Each new row is followed by what is left after taking away its nearest point in the smallest flat space through zero that holds the last named rows.
In the rows, zero is written as 128.

K_442:
[[ 86 123 125 107 161 197  65 176 167 142 119 189 104]
 [ 64  85  99 123 131 156 142  91 166 105  88 144 113]
 [ 86 121 107 162 139 141 121 135 109 224 118 177  99]
 [143 117  52 125 168 179  55 183 127 129 100 137 137]
 [127  61 163 176 142 126 156 165 162 217 117 144  85]
 [129 149 104 116 187 168 154  79 125 138 151 100 197]]
New rows:
[113 170 144 123 173 137  91 129 121 107 142 168 123] -> [129 132 135 148 163 111 123 120 123 111 124 140 118]
[135 139 118  79 130 119 141  87 202 126 100 121  90] -> [157 159 108  90 133 110 126 105 172 156 111 121  95]
[152 202 131 109 128 115 109 107 107 122 103 126 118] -> [146 157 136 122 143 127 127 112 140 137  88 122 108]

K_822:
[[156 132 115 140 164 128 128 105 105 121 104  86 120]
 [128 148 104 104 105 115 106  95 184 115 106 138 153]
 [134 165 115 105 165 129 116 186 181  74 117  97 147]
 [ 90 176  85 149 136 140 114 160 140 115 114  50 111]
 [ 55 128 104 131 167 132  95 190 121 121 177  90 132]
 [139  78 114 115 164 145 121 104 160 139 187 104 136]]
New rows:
[159  97 121 133  76 127 138  54 134 126 192 141 119] -> [140 139 121 135 107 114 126 118 112  88 163 125 124]
[135 140 201 114 115  67 119 129 149 111 129  85 145] -> [123 130 196 125 109  73 120 118 137 129 142  77 135]
[119 146 145 113 120 141 134 150 146  70 125 162 120] -> [116 128 129 128 128 145 129 112 124  93 134 137 109]
[ 56  89 143 154 162 135 129 130 100 127 123 133 120] -> [ 95 105 143 143 145 141 144 117 146 113 100 133 123]
[147 151  94 190  83 115 127 109 160 153 115 157 154] -> [150 133 104 188 133 116 125 141 138 140 137 146 157]

K_150:
[[ 88  47  92 168  66 179 108 143 162 172 116 138 102]
 [ 90  64 122 181 163 198  89 175 154 203 121 110  78]
 [172  80  90 149  69 143  92 141 141 209 166 148 103]
 [177  96  62 129 122 166 128 207 122 144  94 116  98]
 [140  72 140 163 123 181  82 158 110 187 153 187 201]
 [134  26  83 139 100 218 165 204 156 178 190  42  65]]
New rows:
[147 152 108 129 122 124  90 136  88 154 164 138 156] -> [107 146 105 130 121 131 109 132 104 128 141 114 133]
[129 181 134 135 151 167 128 148 113  83 117 178 127] -> [127 162 129 138 121 167 131 134 130 107 151 162 102]
[144 136 141 155 148 138  97 175 126  74 103 119 139] -> [142 130 145 156 115 124  96 144 140  93 138 115 125]

K_481 (6 x 13):
[[ 97 138  83 127 124 143  73 135 141 180  75 131  91]
 [127 144  66 110 102  79 121 159 104 168  84 163  69]
 [ 68 161 100 120 160  92 106  78  90 180 136 147 118]
 [ 88 179 128 122 149  76 107 102 115 179  81 151 100]
 [126 120 109 188 190 116 125 136 109 137 108 157 120]
 [125 163 121 181 127 110 121 139  53 206 119 146  85]]
New rows:
[155 102 109 166  71 111 129 135 100 100 114 155 180] -> [126 119 118 156  81 113 107 109 113 117 102 148 184]
[134 164 112 145 135  91 139 174 120 165 166 133 174] -> [129 158 113 132 133 109 123 174 153 155 149 123 179]
[127 106 143  90 116 105 131 127 131 155  61 126 128] -> [129  87 138 112 130 125 139 121 109 149 102 122 145]
[184 100 168 115 111 122 120 155 145 155 144 175 163] -> [156 103 147 111 128 121 101 136 143 171 143 179 162]
[122 124 100 117 149  87 167  90  95 139  88 115 112] -> [135 110 117 125 132 131 159 100 111 131  96  90 123]
[110 112 153  95 155 151  80 107 139 100 111 134 129] -> [132 115 148 108 136 137 101 128 102 111 124 144 113]

K_339 (6 x 13):
[[ 86 100 147 149 125  94 131 121 161 121 104 145 157]
 [131  94 124 109 117 117 166 117 158 102  93 111 113]
 [160  98 145 193 146 116 113 113 188 127  81 123 115]
 [113 128 114 167  85 102  73 107 137  88 144 118 115]
 [ 88  87 114  98 118 112 161 140 141  87 190 164 139]
 [125  60  93 133 165 150 184 130 151  95 129  38  93]]
New rows:
[127 116 137 145 103 127 117 128 129  85  86 146 113] -> [122 122 134 138 130 147 127 144 108 104 111 142 122]
[116 202 150 118 130 126  76  89 127 156 105  82 128] -> [119 152 143 105 147 125 119 102 162 129 145 114 123]
[140 139 150 149 141 117 133 129 112 119 120 120 127] -> [135 135 146 138 135 115 140 130 111 110 130 126 127]

K_511 (6 x 13):
[[120 158 154 127 104 167 132  62  68 124 102  99 121]
 [176 100 146 116 138 117 126 161 175  83  73  46 120]
 [138 144 144  85 169 124  88 104 158  73 116 128 173]
 [106  81  76 139 179 179 130  79 164 129 151 126 200]
 [196  70 129 165 132 140 157 114 168 102  80  95 202]
 [155 118 112 111 159 137 199 100 141 101  54 115 107]]
New rows:
[ 96  67 142  87 164 107 120 131 137 145 112 107 131] -> [105  80 158 101 139 102 126 122 110 155 111 129 137]
[ 91 137 136 108 160 138 141 108 122 153  93 148 106] -> [112 120 150 129 141 129 119 131 133 154 103 134 132]
[ 77 137 129 129 156 137  98 134  78 124 137 117 128] -> [111 120 129 143 154 120 125 149  95 118 113 127 139]
[ 67 106 158 159 139  37  79 150 117 122 181 117  91] -> [ 91  94 149 166 153  62 129  96 112 106 132 118 117]
[123 114 128  78  77  80  63  91 157 137 169 128 128] -> [136  98 111  90  80  91 118  77 154 144 135 126 114]
[132 140 126  98 135 139  93 153 169 130 148 133 113] -> [145 136 129 119 118 153 123 127 146 139 129 136 120]

K_243 (6 x 13):
[[102  96 109 186  99 131 123 145 129  94 161 152  90]
 [107  99 141  93 116  87 124 161 127 139 155 133 151]
 [109  95 138  94 107 146 123 108  76  95 145 195 151]
 [112 128 122 155  97 118 151  94 151  81 141 199 126]
 [119 117 115 145 125 106 139 115 149 167 150 138  50]
 [126 122 127 154 127 157  92  97 162 128 172 113  87]]
New rows:
[137 157 151  78 122 172 115 157 171 104  88 122 175] -> [121 131 134 100 112 161 125 161 160 123 106 143 108]
[ 97 114  92 128 115 122 125 132 177 120 115 167 164] -> [107 112  89 121 132 145 114 132 152 146 106 142 141]
[ 77  85  81 106 170 161 144 172  77 103  91 179 128] -> [ 89 115  93 108 180 149 128 142 158 120 114 144 128]
[132  82 124 102 107 157 170 173  89 161 124 100  85] -> [138 111 135 110 100 159 168 136 144 125 131 113 123]
[100  84 110  86 144 149 141 179 102  97  83  77 115] -> [101 102 115  89 136 141 146 127 154  90 102 106 105]

K_737, 6 rows:
[[139 120 175 124 154 158 161 103 140 102  76  94 116]
 [ 51 138 108  96 117  89 153  95  96 174  82 150 101]
 [128 105 176 134 130 105 146 160 117  96 137 132 189]
 [146 119 132 101 146 135 178 158 158  98 113 119 109]
 [108 117 147 148 122 137  95 104 173 151 107 111  94]
 [139 118 155 175 116 190 107 156 163  90 137 104 156]]
New rows:
[174 156 135 139 148 126 124 112 134 132 139  96 108] -> [126 152 132 140 128 118 137 135 129 134 132 111 126]
[128 169 182 145 156 106 130 136 123 131  64 170 111] -> [142 178 151 154 145 121 115 157 127 128  95 178 113]
[115  67  81 144 102 131 133 122 116 126 187 150 171] -> [124  64 102 132 124 139 150  92 132 126 149 128 137]
[126 178 115 157 119 117 117 136  75 130 131  89  83] -> [123 158 141 156 121 101 127 159 100 118 131  88  92]
[125 104 160 157 125 134 147 151 179 141 156 140 134] -> [130 127 138 144 132 139 156 119 134 151 146 143 128]

K_509:
[[ 88 153 201 111 179 191 166 147 118 109 142 164 113]
 [ 75 110 139 108 160 124 128 135 148 166 101 152 133]
 [124 137 156 158 171 108 108 133  94 148  81 195 155]
 [178 158 150 129 180 166 158 104 132 112  87 169 163]
 [129 158 134  79 189 196 132 161 140 149 122 188 196]
 [ 97 103 113  86 217 152  90 137 132 107 164 147 104]]
New rows:
[182 148 106  68 158 120 134 164 151 127 115 100 132] -> [153 146 140  98 144  97 134 170 125 131 110 108 109]
[129  91  79  80 178  37 131 137 122  87 140 111 124] -> [129 130 126  91 142  67 174 156 112  97 131 125 148]
[154 159 130  88 163 104  96 137  88 196 163 134 157] -> [152 153 151  98 150 102 133 107 104 179 154 105 121]
[104  88 152 158 125 106 127 147 167  64 110 137  85] -> [127 107 132 143 113 125 121 167 170  80 112 149 133]

K_896:
[[169  93 150  99 160 114 146 102 110  54 101  84 100]
 [ 52 124 116 148 142 115 114 134 133 153 153 151 122]
 [ 94 118 163 158 123 172 142 177  74 145 155 102 143]
 [ 75 147 110 141  84 132 138 133  77 103 167 114 120]
 [161  83 228 139 191 147 165 137 138  88 170 108  82]
 [113 100  91 141 190 116 152 147 144 128 155 116  78]]
New rows:
[127 134 114 107 149 171 127 126 117 138 155 115 128] -> [125 136 121  99 145 160 116 109 125 132 145 124 132]
[202 155 123 102  89 142  93 132 176 145 114 202 112] -> [133 116 125 113 120 144 102 152 115 119 120 160  98]
[135 119 127 144 110 191 134 128 105 130 139 146 112] -> [128 111 117 132 125 170 122 109 120 125 119 153 110]
[110 100 158 144 141 109 101 111 119 132 119 145  98] -> [139 118 130 145 118 122 113 124 112 139 120 136 102]
[128 127 110  73 142 127 137  89 134 109  54 125 195] -> [112 137 122 107 143 146 167 117 140 118 132 134 160]

K_80, 6 rows:
[[154 149 111 133 155 110 134 160  92 150 121 129 158]
 [111 175 136 151 204 172 101 103 105 154 103 184 101]
 [154 156 152  90 146 123 107 142  67 218  88 116 164]
 [158 170 197 108 173 185  97  89 109 184 191 115 146]
 [ 88 145 148  86 151  94  94 173 103 165 124 160  98]
 [112 120 134 131 157  97 114 165 117 176 169 120 126]]
New rows:
[170 127 130 127 191 128  97 155  54 189 135 123 125] -> [153  99 123 124 135 135 113 130 102 117 129 122 100]
[165 135  79 152 111 184 115 123 141 137 152 104 139] -> [137 138  86 122 107 161  99 148 135 141 138 124 116]
[126 133 123 146 115 140 115 123 129 118 115 128 125] -> [127 134 128 139 118 132 112 134 125 126 128 124 128]

K_793 (6 x 13):
[[101 103  86 131 135 197 109 117  87  75 153 135 138]
 [ 83  87 133 113 140 165 129 123 112  59 134 118 145]
 [114 110 133 172 129 143  88 121 100 139  95  82 105]
 [ 89 144  57  98 184 122 136 165 101 131 148 123 164]
 [133 166  61 127  74 111 160 153 123 112 117 149 123]
 [122 162  85 121  90 109 180 165  69 124  97 157 117]]
New rows:
[162 141 134 194 158 101  75  70 149 103 168 131  78] -> [131 147 126 162 164  78 124 104 115  82 151 142  92]
[167 101 156 127 219 148 143 133 208 157 143 212 125] -> [132 101 112 161 172 146 144 155 167 123  86 174 102]
[ 37 187 136 158 115  79 166 166 151 107 166 128  57] -> [ 55 173 152 167 136 119 138 140 139 121 193 141  54]

K_234, 6 rows:
[[ 98 102 127 168 153 164 157 123 135 141  75  69 128]
 [106 139 162 133  97 185 177 140 103 113 148  62 129]
 [126 129 102  82  80 118 147 154 103 122 219  89 124]
 [122 137 108  91 144 140 162 117 198  96 163 112 135]
 [120 150 139  78  87 129 153 178 136 136 166 133 114]
 [110 132 143  91 165 145 155  83 188 146 157 133 123]]
New rows:
[147 173 147 162  86 107 137 137 143 168  92 118 140] -> [150 165 128 152  97 101 137 111 152 160 124 106 146]
[115  82 121 143 121 109  82 118 113 116 171  76 192] -> [107 106 158 126 122 121  94 143 147 131 137 116 180]
[136 125 113 124  80 172  93 139 123 132 118 151 161] -> [126 115 107 118  97 175 101 122 139 145 124 140 159]

K_14 (6 x 13):
[[107 131 157 125 169  81 139 133  90  64 122 130 138]
 [116  84 234  39 188  72 160 148 141 138 117 125 121]
 [ 69 101 216 125 168 100 115 113 113 126 117 144 148]
 [104 182 141 117 145 103 139 138  48 102 157 173 154]
 [120 144 178 138 151  92  73  74 126 110 120  86 139]
 [ 74 150 185  62 214  91 152 120 108  88 159 106 122]]
New rows:
[134 132 137 126  80 133 123 111 118 130 114 132 113] -> [118 130 137 117  99 134 136 115 120 116 120 127 107]
[171 121 172 123 129 131 128  54  99 116  88 129 149] -> [152 119 135 116 134 165 161  74 108 117 106 137 136]
[135 101 150 109 202 134 145 114 115  83 138 153 121] -> [162 112 129 128 162 154 121 103 123 119 137 156 125]
[114 128 157 116 156  87 124 112 145 159 135 147 151] -> [127 131 111 136 143 101 133 121 149 140 134 142 143]
